The same things were measured in two ways. Each way mixes the same 11 hidden numbers, adds some noise and spreads widely along 7 directions of its own, which tell nothing about the thing.
Some things both ways: the first way, then the second way.
[ -4 -12   3  -8 -23 -35  -7  10 -11 -20  -1   6  -6   2   3  18  45 -16]
[-18  22 -19 -18 -16  20   7  -6  23   6  -4 -36   4   0  -4  -5 -14   9
  34   2 -13  -7 -15  17 -12   7  -8 -10]

[ -6  -1  -3  25   2 -15  -4   5   3  12   5 -14  -7  19   8   4  -4   1]
[-24  18 -12 -17  -9  16  -5  -6  19  -2  -2 -21   4  -7 -16  -3 -23  10
  10  12  -6 -11 -17  14  -1  10   1  -8]

[  5   2  -2 -14 -14 -19  -3  16 -14  -3  10  -3   8 -17   8  11   2   1]
[ -7   8 -16 -15  -9  13  -1  -7  -5 -12 -11  20  18 -21 -15 -22 -22  -5
  23   0 -13   7   8   6  -2  41  -6  15]

[  4 -19 -12  -4  -2 -30   8   0 -19   2   9 -15 -16  12  -3   3  -7   7]
[  4   6  -3   8   5 -21  -5 -11  19  15   3 -27 -13 -32  -4 -28 -16  -7
  -1  12  19   5  -9   1  -4 -12   1  -7]

[ -4  -6   7   4 -14   5   5   6 -22  12  -6  16 -18   3 -16  -9  -7  -6]
[ -4  29 -11  18  10   1  -2   2  11  27  -1   5  15  24  17 -56  29   7
 -11   8  -7  -4   5  -4  10  -3 -22  -3]

[-15   5   4  -1   3  23  -2   4  -2  14  21   4  21   0  -3  -4 -11  -4]
[ -6  19   1  -2  -5  17  -9 -19  10  15 -18 -18   9   6   5 -29  -8   1
  32  -6   5   1  -9   6  -7  10   7   6]

[ -7   2  13   5   5   3   3 -13   9  12  12 -12  -5  17   2  -3 -14   2]
[ -6  19  17   8   6  -2 -10 -12   5   7  -4 -25  -8  10   1 -10  -7   3
   6   2  15 -10 -20   3   4  -5   4 -13]

[ -9   8   8  -5  -1  14  -5   5  38  24  -1   7  22 -20  27  -1   0  10]
[-10  13  -6   9  13  10   2  -5   2  20  -5 -22  -8 -17  -3 -21  -6   1
  -6   2  13  -3 -20   4  -2 -13 -11  -8]

[-20 -10  -4   4  39  -2   2 -15  36  -9   4 -18  -5  -8  -9 -11 -16  19]
[-14  10   4 -11  -9   8   3  -1  -4  -1  -7  33   7   4   1  -9 -16  -2
  16  15  -3   1  -8  11  -2  25  -4   0]

[-12  -9  19 -17 -17 -34   2  -3  15  -8  -1   7 -10 -18 -13   5   9   9]
[  4   4  30  19  -3  -6 -10  -1 -26 -15   6   0 -10 -10  17  -7   7  12
   3  -2 -11  17   9  -8  17   7 -11 -12]

[ -5 -22  20   5  -9 -49  -8  21 -20 -11  27 -15  25 -23  14   8   3 -16]
[-20  23 -16  -8  -2  21   8 -21  22  23  -8 -41  -6 -11 -10 -28 -15   9
   6  14   4 -14 -23   6 -11  -4 -15  -7]

[ -1   0 -26   5   4  -6   5  -7   4   5  -9 -16 -12  -1   1  11  -3  -1]
[-16  10  -2  -8  -8   0   2  22   7 -26   3   4  17  12  -6  35 -22  15
  31   6 -18  -8  -9  13  12  20  -3 -20]

[-30   1 -10   5   9   8  23  -6 -11  18 -13  -1 -20  12 -17 -10 -20   7]
[  1  -4  -8  20  11 -14  16  21 -27   6   1  28   5 -29  10  -6  -7   7
  -7  13   7  14   6  -3   9   3 -24 -13]

[ 13  12  23  -7 -25   8   0 -24  39  10  -2   0   6  12  32  10   8  -8]
[-13   2 -17   1  14   2   7  -8 -19  -4  -4  17  -2 -28 -13   1 -22  -9
  -6   6  14  -4 -14   6   0  19  -4   0]

[-31 -26  -8 -10  -5 -32  13  -7 -33 -22  10  -7 -14  11 -10 -13   3  17]
[  6   6 -14  15  18   1   9  -6   3   6 -14  -2  15 -27   5 -24  -8  18
  23   0   9  18  -5   1   1  17  11  13]

[-16   2 -22   0  -7 -24   4   5 -18  13   9 -10 -29  51   4  16  25  13]
[ -7   7  -5 -20  -6   3  12   4   2 -13   2  24   9   7 -15  -4 -15  -3
  18   2 -11  -9 -14  17  -6  20   2  -7]

[-17  -4 -26  22  30 -10   7  -7  33  -8  27 -25   1   1  12  -1 -22  31]
[-11   4  13 -11  -7  27  -4 -12  -3 -10 -17   0   5 -17 -23   0 -25   2
  20   8  -3  -2 -10  13  -3  29   5   9]

[-11  22   5  19  24  14   2  -1   0  -9  32  -8   0   9  -9  -3 -34  11]
[  4   8  -2  -4   1  -2  11 -16  -8  11  -9  -7 -14 -16  -5 -26 -20 -16
   9   6   6  -1  -1   2  -8  13 -17   8]

[ -1 -10   6   3   4 -13  -3 -11  -7  -7  -4 -31 -11  11  -1   0   5 -14]
[-10  21 -16   5   6  -7  -3   2  34   8   2  -8  20   8   1 -21   3  10
  14  13   3  -7 -10   5   3   1   5 -12]

[  1  33 -20   4  11  53   1 -35  31 -16  11  10  20  15  17   7 -27  18]
[ 17  -1 -11  32  30 -16   3 -16  -9  16  -5 -29  -5 -23  11 -16  -1 -10
  -4 -11  19   0  11  -7   0   1   5  13]

[-11 -11  12   7   9  -3   0  15  14 -14   7   2   3 -25  12 -21   6  17]
[-22  22 -36 -19   7  30  19   4  20  11 -15  11  12 -12 -11 -20 -18   5
  26  12 -10  13 -28  20  -8  22 -16  15]

[  3 -16 -27  -7  -3  -7   0  17  11  27  -3  14  11  -5   7  13  11   0]
[ -5   6 -15   9  19   8  12 -14  35  23   0 -11  -5   0  -1 -23  10 -21
   5   5  -1  -9 -13   4 -18 -22  -2   7]

[-6 14  0 -5 -8 -5 -3 -9  8 -4 12 -1 -7  7 -4 12 -6 10]
[  7   1   6   9  18  -3  10  -8 -13 -16  -2  19   5  27   0   0   3  -6
  15 -18 -14 -11   2  -2   4  21   5  12]

[  0  -6 -29  -5 -20 -13   2   7  14  -4  13   1   8 -25  11  14  13   6]
[  6  -4  11  10   3   2   5   2  -5   3   5   8  -1  11  -3  -4  13 -13
   7  -9 -16 -14   5   7  -9   8 -12   7]

[ -4  -7   0 -27  14 -33  -1 -14  26  -6   4 -14  -3  13  14  18  16  15]
[-14  16 -12  -2   3 -15  22  -1  14   3  11 -14 -11 -12   0  -9 -18   6
  17  14  15   2 -35   1  -3 -18 -12 -36]

[-12 -17 -42 -10   2 -17  16 -12 -12   2   4   6 -10  19  16   5  -4  32]
[ -4  20  -1  11  13   1   3  -6  -3  13  -6  26  17  26   7 -33  13   7
  -9  11   2 -13  -2   2   7  22  -4   8]

[  1  14  -6  -1 -12  11   8   0   7   8  11  15   2  14  16   8   3   4]
[  8  -6 -15  20  22 -18  24  21 -14  -9  10  21  -3 -26  11  -7   5   1
  -8   5  -9  25   6  -7  15  -6 -18  -7]

[  1 -10  15 -13 -16 -12   9  15  -9  12  -1   2   6 -42  10  -8  -9  -3]
[  3  12  27  13   7  -1 -26  -4  -9   1 -11 -36 -14 -10  -1   6 -22   4
   3  -3   7   0  -4   8  13  10   4   8]

[  0  -1  -4  18 -11   7 -10 -10  13  12  -9 -13  -3 -19 -14   1 -17  -6]
[-10   1 -24 -20 -16   0  12  14  -6  -6   0  -9   6 -42 -17   4 -38   5
  18   5   3   5 -10  15  -5   9  -9 -26]

[ 18   0  -3 -15  -7   9  -2  -9   7  -5 -19  19  19 -33   4   8  -8  -7]
[ -3   1  -8   5  13  -9   4   7 -15 -29   0  -1  -2   0  15  50 -28   2
  18  -5 -15   6   7   5  18  26   8   5]

[ -2   1  -2 -15  20  -4  -6   7   3   0  -5 -13   5  -7   0   0 -16  19]
[  5  -7  -9   2   4  -4 -14  -8 -12  -7  -6   6   1 -47  -9 -18 -22 -19
   5  -5   6  18  12   1   2  12   5   8]

Other things, the second way, with their names:
(7): [  7 -13  -6  14  18  -5  10  24 -22 -20   9  37   6 -27   7  10   7 -11
   5 -10  -2  27   1   3  13  -3   3 -11]
(108): [  9  -5  -7  20  13  -6  21 -12 -18  10   3  22  -4 -18  12 -22  20 -21
  -7   5   7   2  11  -3  -9   7 -10   2]
(361): [ -9   5  10 -19 -13  -3  -8   2  -6   3   7 -23 -27 -12 -21   8 -31 -30
  18 -11  11 -11 -30  18 -16 -10 -23 -21]
(337): [  2   4  -2  18  15  14  -7  -9   2  18  -5  17   5  -4   9 -37  27 -21
 -12  -3  -3   7   9   3  -2  -4   1  16]
(94): [  0  13  10  18  14 -14 -17   2   2 -11   6 -12   9  12   1  -3   3  12
  -5  -6  -8 -11   0  -4  20   5   6  -6]
(392): [ -1  -1  14  -7  -8 -11 -14 -11 -18   5  -2 -17 -26 -30  -9   6 -42 -16
   4  -1  20  -4 -13  14 -12  10  -1   0]
(35): [-10   3 -30  -6  12   4  13  -4   7 -16   2  34  21  17  -8  -4  -5  -8
   8  -7 -28 -14   5   0   1  26  -2  14]
(386): [ 0  4  3  9 10 -7  0  6 -6 -7 -2 35  7  4 15  4 -5  1 -3 15 -4 10  6  5
 13 16 11  4]
(9): [ -8  15  23   6 -19   7 -19   6 -13  -2   7   0   3   6   6  -4  19   7
  -2   5  -7  -8   1  14   9  15  -8 -16]
(54): [  8 -15   6   0   4  -2  13  18 -42 -22   6  38   3 -13  -8  21  -5 -17
   2 -16  -5   0   3  13   2  17  -1  -9]
(315): [ -1  -9 -34 -11  14  11  37  11 -12  -8   4  42   8   2 -11   8   4 -30
   4 -10 -20  -9   1  16 -11  18 -13  10]
(5): [ -1  11  16   5 -15   1  -3   3 -13   3   1  12   2  -2   7 -24   6  12
 -19  24 -15  -2  18   1  11  17 -15  -6]
(358): [ -9  15  -4 -19 -11   9  12  -4  -7  -4 -12  15   5 -12 -13 -17 -26  -1
  33  13   7   8 -17  11  -4  35 -15  -3]
(283): [ -8  13  24  15  -2  -9  -9  13  -9  -8  11 -10 -12  20  29  28   3  22
   3   1 -15  -2  -6   7  14  -1  -3 -16]
(149): [-18  24   8   0  -6  14 -32 -13   4   8 -11 -29  -2   8  -2   6 -12 -10
  26  -6  11 -12 -17  17   0  22  -5   3]
(26): [ 13   9  17  26  25   5  -9 -16 -16   0 -10   4  -2  11   8 -15  14  -3
 -16   0 -11  -2  18  -4  16  23   1  32]
(204): [-17  15 -30 -17  -3   6  27  -1 -13 -14   0  40  20   9  -1 -11  -7   4
  16   3 -12  -4  -9   9   0  35  -6 -10]
(62): [-13   4   7   5  -6   8 -21   8   4 -34   3   5  12 -26   0  12  -9  15
  14   8 -24  22   8   0  24  15   7  -9]
(259): [  3   2   7   4   7   1  24   6 -26  13   1   1 -14   8   0  -2  -1 -17
   3  -6   2 -13  -9   7 -10  -5 -27 -12]
(39): [ -3  -8  -2   5   6  -7 -10  -5  -5 -27   6   1   3 -24   0  20 -16   2
   3  -9  -9   2   3   3   6   9  27  -3]
(355): [ -9   6  -5   6   5   9  10  18   2 -18   6  28   3   0  15   6  13   1
  19   2 -29  27  -1   4  12   3 -14  -5]
(185): [ -5  20  26   4 -11  26 -19 -20 -11   5 -14 -18   7  17  -1  -6  14  -5
   6   3   2 -22   4  18   3  34   9   8]
(129): [ -4  20 -18  16  18   4   1 -17  31   7  -6 -23  13  -1   7 -17  13   3
  23   3   4  -2 -10   4   1  12  11  10]
(360): [ -5  11  10   2 -26   3 -34   3 -19  -7  -8  -1   9 -45  -2 -21 -21  11
  11  15   0  23  19   3  17  33 -17  -5]
(252): [  8  12   2  24  26  -3  12   3  -7  -2  -6  32  23  13   9 -24  21  11
  10   1   0   7   0  -3  14  21   3  11]
(370): [  8   6   0  25  14 -28   6 -12   3  16   7 -24 -17 -17  17 -29  -1   2
  -9   5   8   3   0 -13  -1 -19 -10  -7]
(216): [  1   9  13   0 -18   1 -17   4 -27  18  -1 -17 -15 -48  -7 -28  -9 -15
  -4   7  27  13  -5  13  -3   0 -23 -21]
(77): [ -1  17  20  12  -5  -2 -24   3  -2   1  -6 -35 -10 -11  20  -7 -15  15
   8   3  -2  21   3  -3  20  -9   0 -12]
(328): [  4  -6  15  10  -5 -21 -21   2 -12  -2  12  -9 -22 -40   1 -12 -15  -9
  -8  -5   5  13   2  -3   1 -16  -8 -11]
(84): [ -2  15   5   5   1   9 -11 -25   9  -1 -16   3   9  -9   9 -30  -5  -1
  23   7   3  20   3  -1   5  23  17  13]

Some of these things the first way, each followed by its name:
[ -3 -16 -11   6  10  14  -2   5  11   5   8   8  12   7   4 -11  -6  11]
(337)
[-20   9  -2  10  -3 -16   3  16  -4  24  -6   1  -4   5   6  15  13  -8]
(5)
[-14   5   7  -3 -10  -3   6  -1   3   3   7   5  -5  -2  -6   7   8  -8]
(259)
[  2   3  23   2   3 -19  -8   3  19  -5   1 -23   1   9  15  11  16 -13]
(62)
[ -5  10 -14  13   6   9  -9  16  -7  -3   8  -3  12  18  15   5   8   7]
(315)
[-25  10  -1 -18  -1 -21   4   1  -3  17 -16  14 -23  18 -18  12   5  20]
(370)
[  5   2  -1  11  -9  -9  -5 -10  -4  -3  10 -23  -5   1   6   3 -23   7]
(94)
[ 14  -8 -28   5 -23  -3  -7 -26  22   9   4   5   3  25  10  20   2   5]
(39)
[-18   7  -8 -21  36  17  -7  -1  40   0 -10 -14  17   6  22  -5   4  36]
(7)
[  7  10 -21 -22   0  -1   2  17  17  20  11   2   2   5  19  13   6  25]
(361)
[-13  17  19  12  -9   3   9  19 -22  15   1  12  -6   5   0  -3 -15   0]
(26)
[-19  -5 -12 -27   6 -26   8   9  -3  11  -6  -3 -11   4   7   5  11  28]
(392)
[-12  20 -34   5   7  24   1 -23  34  -2   8  -6  -2  34  21  10   5  30]
(54)
[-17 -11 -10  -2  33 -10  11   0 -14   1   8 -16   3  28  16  -1   1   2]
(386)
[ -2   1  16 -13 -27 -15  -3  11   8  25   0   1 -14  -2  -8   6   5  -1]
(328)
